All groups share one centre, and each spreads out both ways along 12 directions, with some noise.
In the rows, 128 means zero.
Known rows, each followed by its group:
[129 135 161 146  82 144  84 145 113 123 141 110 136 127 150 114 113 122
 130 135 129 148 103]
X
[182 121 127 114  86 163  91 128 109 161 187 168 150 180 105 188 149 116
 144 116 163 168  98]
R
[131 125  98 127 126 150 144 104 107 142 101 142 134 153 125 109 226  42
 138 108  98 128 149]
W
[ 77 125  61 110 149  97 133 155  88  77 147 100 120 194 137 145 103 109
 132 131  92 137 101]
B
[118 143 105 129 115 184 116 131  88 144 155 136 105 162 107 124 127 155
 177 153  86 153 151]
B
[162 125 169 122  70 142 116 113 128 161 104 137 144 102 128 167 163 110
 120 101 147 131 111]
X
[136  74  72 140 143 114  99 122 163 122 109 159 102 107 195  83 117 171
 160 110 148  86 125]
B
[155  88 145 141 113 129 129 125 122 144 110 162  93  96 124  77 124 121
 145 104 103 125 157]
L
[132 158 187 129 114 115  96 130 117 148  78 124 129 102 170 103 161 128
  77 115 139 156 119]
R
[162 146 119 132 147 116  99  97 149 135 114 131 138 116 140 187 154 170
  81 150 145 147 109]
R
[137 148 105 139  97 203  94 138  89 127 130  93 129 148 115 140  82 142
 153 135 122  92 135]
W
[146 115 118 136 187 140 114  69 142 132 113 182 124 106 139  90 154 118
  97 116 177 121 146]
B
[105 117 136 110 118 100 130 178 101 103 108 120 100 124 151 107 143  91
 102 105 112 124 115]
D
[143 138  58 127 156 172 142 135 129 140 117 151  85 154  70 143 163 171
 181 179  71 148 186]
B
[106 135 131 113 142 145 128 113 142 141 134 124 138 132  90 158 148 158
 153 177 121 151 138]
R
[127 143 161 101  96 116  91 131 137 133 111 130 163 133 117 167 127 131
 110 114 183 157 103]
B
[154 104 106  98 131 138 104 103  94 136  49 140 104 110 135 159 174 109
 102 121 117 121 112]
W
[136 102 109 135 142 103 132 127 177 125 129 149 130 121 126 118 162 132
 146 142 131 137 135]
B
[134 156 127 109 147 156 127 112 119 144 101 161 118 136  81 132 150 136
 124 129 138 156 172]
R
[139 133 138 147 149 154 140 118 134 133 144 140 133 128  99  94 140  95
 127 132 133 124 158]
W
[105 142 127  97 137 115 120 176 125 100 110 141 113 158  72 129 115 131
 144 143 125 183 139]
W
[108 135 106 124 148 170 113 118 116 109 145 126 143 156 115 119 140  92
 141 145 144 130 123]
L
[120 107 135  90 161 163 117 101 105 166 114 139 129 133 127 135 144 135
 136 137 167  96 120]
L
[166 125 110 112 107 146 102 130  94 149  68 194  59 116 115 119 114 190
 147 101 100 169 163]
W
[164 158  98 138 124 146  98  74 148 155  97 154 173 183  88 136 144 133
 168 140 136 195 144]
D
[ 80 146 136  77 162 134 109 148 108 130 131 171 108 124 143 137 205 134
  87 122 176 153 136]
D
[115 108 153 103  68 148  94 125 100 164 138 134 138 135 151 139 107 149
 169 106 154 126  99]
X
[142 108 134 120 138 135 130  98 123 179 139 134 129 122 166 149 183 144
 128 148 121 117 105]
L
[112 126 153 114 129 156  94 140 106 143 112 137 106 112 154 102 215  93
 115 148 131 141 116]
D
[140 108 184 100 182  75 135 124 158 163 112 144 129 105 127 129 124 169
  71 132 182 115 119]
L
[181 150 140 123 151 140 119  80 133 146 101 160 128 108  97 173 149 135
  73 124 154 144 143]
R
[131 144 120 112 149 122 120 150 119 120  92 136 113 141 111 121 136 127
 109 124 133 140 144]
B
[137 102 184 119 179 179 150 132 116 168 143 154  76  71  94  93 159 136
 112 167 127  91 168]
D
[119 119 136  93 119 167 100 115 104 186 118 150 124 141 130 135 161 164
 168 139 144 133 129]
W
[125 136 175 104 126 117 118 123 104 138 100 146 140 131 125 109 150  77
  89  97 157 157 123]
X
[147 152 122 137 165 157  99 109 112 156 122 160 106 129 150 100 153 169
 108 138 136 146 151]
B
[ 76 117 149 109 134  72 133 111 156 153 171 170 159 149 166  96 124 157
 152  93 182 163 121]
R
[157 139 153 107 167 137 121  99 135 143 114 117 143 112  88 198 129 153
  72 161 167 121 115]
L
[129 113  95 134  94 157  86 116  93 117 104 161 106 130 175  74 122 111
 154  78 130 128 134]
D
[124 144 150 131 157 123 112 132 137 124 147 133 140 136 114 117 114 139
 103 147 153 150 129]
X
[ 87 122 119 112 125 134  82 161 102  79  96 116 135 154 142  73 124  55
 129 114 155 131 108]
D
[138  94 127 126 149  98 124 129 137 139 109 158  99 112 161  93 158 133
 126 124 124 137 125]
W
[137 133 110 139 166 133 142  96 126 114 150 129 141 134 137 136 122 105
  99 122 151 107 120]
L
[189 130 156 172 118 167 103  90 130 130 118 141 120  76 133 117 140 109
  89 129 128 123 133]
X
[124  76 126  97 169 154 118 136 100 127  76 116  94 111 123  96 113 109
 127 138 140  59 124]
D
[128 150 119 151 135 157 100  83 116 136 167 176 136 144 149  93 143 129
 125 113 147 175 142]
B
[135 122 135 130 132 116 123 126 139 120 128 154 131 119 140  97  96 126
 115  88 167 120 135]
X
[118 126 102 105 143 119 126 131 133 123 128 132 133 151 107 159 125 147
 137 138 139 139 126]
B
[158 174 147 153 137 130 125  98 154 136 113 120 130  93 101 167 153 164
  85 171 102 167 147]
R
[ 90 110 143 136 145 121 127 142 148  91 154 113 139 123 116  79  83 105
 142 147 144 115 126]
R
[154 108 145 176 127 143 175  94 123 129 164 100 162 117 140  90 127  30
 103  94 123  54 135]
W
[138 158  77 128 145 130 127 113 124 128 118 194 107 155 119 104 117 165
 138  84 145 163 183]
L
[133 144 173 133 144 197  88 113 108 167 139 117 133 117 146 107 151 134
 118 169 157 114 114]
L
[142  96  60 156 186 124 155 123 102  90 114 126  78 128 148  87 176  71
 112 149  42 105 139]
B
[130 131 158 127 140 134  89 122 114 152 128 125 124 126 157 114 156 142
 107 160 131 149 104]
X
[151 110  39 147 135 109  69  77 140 105  88 149 138 139 205 128 127 145
 124  99 151 125  99]
D
[128 125 136 115 252  99 141 114 158 129 115 134 123 126  95 124 181 125
  64 196 144 133 136]
X
[131  80 164  94 113 121 140  96 112 175 116 177 118 117 114 122 163 107
 150 103 131 148 126]
W
[132 107 128 123  87 180 115  96 110 105 135 113 160 147  52 154  88  65
 172 136 125 130 120]
D
[114 143 159  92  98  96  91 141 189 154 117 163 174 142 116 154 155 170
 147 116 212 184 120]
B
[130 110  64 119 138 118  88 129 142  90  70 170 113 129 160  84  99 136
 133  68 177 112 144]
B
[156 164 171 126 137 180 108 158 167 145 103 131 135 104  85 125 171 129
 116 164 173 130 154]
X
[124 137 114 117 167 141  86 128 109 123  99 117 117 139 130 130 144 137
 105 164 128 138 117]
X
[160 141 185 147 129 107 110 124 147 146 135 117 143 100 140 139 153 133
  73 155 140 149 105]
L
[163 116  93 154 135 150 120  93 124 114 118 164 105 111 127 105 116 116
 129 103 120 117 155]
X
[144 158 126 141 125 137 154 131 103 150  96 120 138 153 137 104 223  42
  96 103  99 129 147]
W
[109 120 139  89 124 132 106 101  98 128 101 154 146 134 123 126 103 109
 118  71 187 128 122]
R
[106 106 136 123 163 151  97 131 117 140  98 144  97 105 171  40 100 167
 142 125 159  88 147]
R
[ 87 153 158  93 141 114 132 132 128 157 113 148 133 139 114 114 122 171
 135 118 155 159 156]
R
[129 126 115 127 166 142 125 138 126 115  98 110 124 132 119 114 172  84
 108 154 118 110 133]
W
[120 105 108  99 152 113 127  96 135 114 116 131 147 133 102 170 136 105
 115 129 156 121 109]
L
[111 135 116 121 131 129 141 152 124 150 150 147 118 163 134 106 147 146
 165 129 114 150 143]
L
[160 138 164 139 119 129 121 127 139 158 116 115 145 137 101 134 129 132
 130 156 117 153 126]
D
[136 115 133 130 103 177  94  85 120 146 133 174 136 124 121 101 138 114
 162 105 161 144 145]
B
[168  96 168 108 119 136  98  90 126 164  75 182 107  85  90 124 138 146
 114 108 152 141 156]
L
[138  87 126 137  87 178  97 110 116 114 141 115 124 112  96 134  94 111
 171 149 111 108 116]
L
[ 55 139 132  78 156 138 125 129 120  90  87 119 150 151  66 110 127  80
 140 136 160 147 146]
R
[ 71 119 114 100 149 150  89 160 100  94 123 143 110 138 150  73 137 101
 128 116 170 122 128]
D
[143  97  87 107 133 127 114  90  57 129  83 132  92 137 134 145 107 126
 111 106  83 118 117]
X
[144 134  91 139 130 118 156 145 127 108 124 124 107 148  84 145 163 104
 138 157  51 161 147]
X
[120 104 106 111 133 130 149 164 153  99  95 108 130 132  86 138 182  56
 145 152 111 113 127]
X
[154 119 112 135 105 139 122 123 120 161 131 150  99 127 138 136 124 184
 164 126  98 138 140]
W
[ 85 141 123  98 156 128  99 160 117 115 125 155 109 132 159  94 175 126
 107 120 163 149 131]
D
[ 81 140  86 129 131 113  92 168 133 117 168  79 160 181 202 122  85 179
 148 126 170  85  90]
W
[107 139 128 117 164 107 101 140 133  81 142 131 120 102 149 147 131 131
  54 121 177 123 108]
D
[126  78 145 113 124 133  88 104 131 126 108 121 140 105 133 130 168  79
 123 151 142 118  88]
L
[127 117 148 140  96 141 104 151 113 146 117 132 124 149 154  61 148  98
 166 126 106 150 123]
D
[136 147 141 118 174 104 112 159 145 154 104 131 114 129 149 116 168 176
  97 164 138 144 127]
R
[ 85 115 149 114 132 121  82 122 114 142  71 110 114  86 211  81 101 191
 119 122 156  95 109]
R
[157 106 134 126 125 126 123  99 126  92 103 165 111  99  72 141 108  93
 107 112 126 158 139]
W

New rows, each followed by its group:
[134  95 146  87 133 154 130 116 115 140  56 152 126 104 109 107 176  46
 121  92 169  90 131]
X
[110 109 161 121 117  89 116  88 117 140  88 144 128  86 199  84 100 144
 101  63 164 108 115]
R
[151 107 145 166 176 110 183 143 185  88 186 155 100 100  40  96  66 135
 137 173  98 148 174]
W
[109 122 119 122 143 109 135 108 151 128 145 137 136 132 116 143 118 163
 141 139 134 138 132]
R
[144  91 136 107 121 140 126 110 102 113  96 166  96 103  81 119  84 101
 136  97 129 131 144]
W
[146 121 176 130 145 120 125 121 162 136 137 122 145 107  99 140 152 106
 101 163 146 140 119]
B
[125 132 129 117 125 121 103 151 130 128 129 110 140 149 127 157 160 121
 125 162 124 152  98]
R
[121 144 131 147 101 107  93 160 129 106 114 123 140 157 163  74 142  84
 136 118 119 173 112]
D
[142 117 158 152 126 121  98 132 104 120 133 123 111 114 166  77  87 128
  99 118 126 124 112]
X
[107 110 160  70 155 107  99 150 114 143  69 151 112 129 129 115 148 131
 110 124 170 148 109]
W
[178 142 137 131 124 158  85 133 111 157 114 145 115 131 136 139 180 128
 102 137 132 149 121]
R
[133 144 115 132 127 121 123 101 127 117 153 186 118 114 146 126 137 138
 100  75 158 156 151]
D
[111 101  82 112 148 115 118  98 158 120 136 166 142 142 134 129 144 137
 155 118 163 134 130]
B
[106 108 129 125 134 125 111  88 143 117 155 151 158 131 130 113 123 108
 135 115 170 139 116]
R
[112 164 150 119 179 139 105 153 124 151 128 129 119 148 134 100 173 154
 101 176 142 165 136]
B
[132 124 148 136 124  97 105 113 138 107 136 132 151 113 156 116 100 112
  87  99 169 133 102]
R
[118 160 155 133 147 132 105 140 144 139 101 103 122 110 133 121 169 154
 109 188 115 156 128]
R
[106 133 142 114 133 123 111  94 144 148 138 156 151 131 135 127 148 150
 132 127 168 158 127]
R
[126 113 116  98 175 104 124 139 134 130 120 157 127 157 127 120 145 115
 107 115 173 130 124]
R
[103 171 165 102 141 148  86 139 161 141 148 152 165 151 105 123 128 160
 129 136 223 164 135]
X
[198 134 118 140  74 213  68 125  65 163 102 172  90 138 138 109 163 108
 144  99 111 144 139]
R
[170 124 133 125 133 103 167 110 135 126  92 154 120 108  95 147 147  84
  87  90 120 129 150]
X
[154 171 153 107 143 116  91 164 113 111  67 130 105 119 111 140  77 171
  56 117 161 151 132]
W
[101 123  70  92 137 107  92 167 138 104  67 139 122 159 150 118 140 144
 143 113 160 129 122]
B
[122  97 113 118 182 122  88 129 135 126  86 123 126 136 166  80 123 132
 122 140 168  96 108]
D
[125 151 180 149 128 135 106 124 136 129 183 118 151 138 105 124 129 130
 114 178 130 181 116]
X
[110  91 120 109 173  91 131 153 143 120 108 138 110 128 133  84 134 122
 124 132 139 111 130]
L
[133 115 127 140 144  98 139 164 150 102 153 113 132 141 115 123 138  95
 118 155 110 139 113]
R
[136 148 123 132 207 128 105 108 143 124 122 157 123 125 123 101 126 157
  76 142 174 140 152]
X
[115 147 122 133 163  93 125 108 147 100 158 152 155 147 126 120 124 107
  88 111 170 164 123]
B
[123 138 150 131 166 103 138 143 151 122 134 127 137 134 124 101 142 109
  96 136 147 135 132]
W
[117  97 123 130 122  94  89 114 162 101 133 130 161 120 174 130 124 115
 116 113 183 124  81]
B
[125 122 101 124 115 106 120 164 156 111 120 121 126 143 116 147 125 146
 153 144 113 136 123]
B
[116 141 164 124 112 171 103 147 109 172 141  90 148 144 145 122 172 126
 145 168 130 115 111]
W
[138 106 146 129 156 101 125 170 132 109 102 126  85 103 131  90  95 141
 108 137 117 114 129]
W
[129 144 136 119 180 142 132 138 109 182 126 100 122 139 194 131 204 147
 104 179 125  99  92]
L
[141 116 154 126  87 148  88 141 133 164 110 147 120 117 154  99 150 151
 162 127 140 138 124]
B
[133 121 106 120 160 125  98 113 175 121  81 173 134 120 125  93 188 107
 126 123 178 142 148]
B
[155 124 122 152  98 188  85  77 100 130 145  85 166 118 154 162  88 115
 111 114 161  56  97]
W
[179 116 115 135 133 166  96 113 100 171  94 171  84 117 157 104 144 167
 124 111 127 114 149]
R
[103 107 143  97 166 119 138 101 137 155 122 147 128 118 117 124 108 169
 136 125 170 108 141]
R
[ 88 100 119 117 136 127 114  63 137 108 113 131 146  98 137 122  94 136
 138 117 160 104 122]
R
[171 150 166 152 145 154 115 118 138 168 112 142 107  94 130 108 177 157
 102 167 114 146 150]
R
[127  61  90 112 154  68 146 141 189  69  84 107 144 110 100 151 148  60
 122 138 138  90 102]
B
[ 87 131 101 113 196 125 137 124 115 108 160 157 119 179  76  87  94 131
 139 148 131 165 166]
X
[144 138 147 149 128 148  93 116 125 107  98 120 127 103 138 107 158  89
  97 145 125 141 123]
R
[151 123 128  98 123 145  96  86  87 172  70 164 113 120 152 143 175 136
 105  99 138 136 125]
X
[101  99  97 127 147 124  87  93 134  87 146 156 129 111 183 116 155 106
 102 105 181 119 100]
D
[144 117 178  98 139 156 124 109  98 190 119 134 117 120  98 145 132 157
 125 152 132 125 132]
X
[139 153 136 151 156 125 100 128 149 123 112 128 120 110 152 106 153 153
  93 155 132 150 135]
R
[144 119 129 124 111 127 115 137 122 146 131 152 126 151 136 122 189  93
 135 124 119 164 116]
R
[107 127 145 136  79 161  81  67 103 125 114 162 146 105 167  75 117 103
 144  76 163 148 132]
R
[128 139 121 103 160  82 146 131 156 149 126 183 117 145  96 151 155 173
 124 131 138 194 151]
W
[139 125 117 101 125 149  90 168 107 156 168 181 130 199 122 115 150 119
 158 112 173 166 120]
R
[127 115 112 127 132 158 103 136 120 131 155 152 122 151 121 104 115 137
 162 129 147 135 136]
R
[141 136 136 134 154 126  85 117 165  96 135 113 152 116  89 168  98 144
  85 169 172 139 114]
L
[180 156 185 124  98 145 108 122 131 179 105 144 128 100 107 162 125 178
 101 125 151 147 141]
B
[156  46 125 122 165 119 179  97 141 146 128 162  87  87  85 128 131 126
 149 147  89  96 145]
W
[131 127 158 142 133  84 164 139 165 100 164 130 143 127  70 140 143  78
 110 155 106 178 129]
W
[113 132 127 129 130  97 112 131 132 141 113 154 114 127 184  81 145 155
 129 104 134 149 132]
R
[138 107 141 120 143 133 107 138 134 169 153 151 117 141 151 113 151 162
 148 143 144 127 114]
R
[153  70 152 113 160 102 111 126 149 159  69 162  85  85 126  89 165 148
 112 139 128 115 148]
L
[168 142 106 129 143  97 148 110 146 139 107 171 104 122 104 167 165 162
 104 129 100 179 153]
W
[125  86  72 112 135 107 137 114 126 112 115 131 115 131 136 165 161 110
 135 130  99 118 108]
D
[120 185 104 146 120 159  94 151 130 105 155  82 163 166 114 160 120 137
 119 163 133 141 126]
W
[100  96  67 101 166 129 124 127 107 106 111 117 113 157 126 135 148 101
 146 148 109 111 112]
B
[109 130 116  64 162 136 110 137 133 172  91 146 126 153 117 162 148 198
 143 139 184 119 133]
X
[142 133 100 113 158 137 108 109 108 119  81 120 113 132 109 163 168 110
  94 158 108 140 122]
X
[111 178 172 123 170 115 120 118 145  85  82  87 151  92  78 150  85 132
  49 157 162 137 138]
R
[157 117 170 122 164 117 137  96 135 118  87 144 133  94  98 118 178  40
  58 126 146 138 124]
W
[134 122 174 117  94 163 108 131  97 163  98 124 145 157  90  84  80 107
 176 114 138 137 133]
D
[122 110 139 117 143 108 133 179 118 131 125 130 105 142 136  86 114 127
 130 121 127 118 132]
R
[162 100 109 129  51 120 112  80 145 154 120 165 148 105 182 173 169 124
 150  68 152 126  99]
X
[163 125 114 145 127 165  96 135 120 136 148 162 116 143 130  98 143 117
 141 132 134 142 133]
R
[147 110 133 142 114 194  76 130  99 114 122 130 117 124 125  81 136  73
 139 140 133 117 121]
R
[124 117 150 131  98 132 112 154 156 128 150 100 152 125 125 155 163 113
 149 172 127 140  92]
X
[ 96  84 139  97  97 167 110 131 100 119 125 111 139 139  80 125 122  70
 176 142 128 118 108]
L
[106 120 113 142 153 150 118 141 128 158 127  98 143 153 196  69 245  70
 138 161 114  93 114]
W
[157 165 135 155 133 202 129 105  98 163 180 158 101 135  79 125  90 192
 154 151  98 154 183]
B
[131  86 142 133 161 138 115 105 149 125 162 147 120 103 115 109  83 152
 143 152 162 108 123]
W
[119  97  93 114 146 117  93 108 155 103 112 118 145 131 123 168 182 110
 125 177 126 138  91]
L
[109  99 142 126 169 105 143 109 164 120 162 134 143 115 118 109  93 137
 127 137 168 108 125]
R
[137 154 160 125 155 153 110 144 119 123 101 126 116 116  93 102  99 138
  94 139 148 130 152]
R
[137 146 116 125 172 123  99 128 125 119  95 130 119 131 130 134 141 144
  84 150 142 142 127]
X
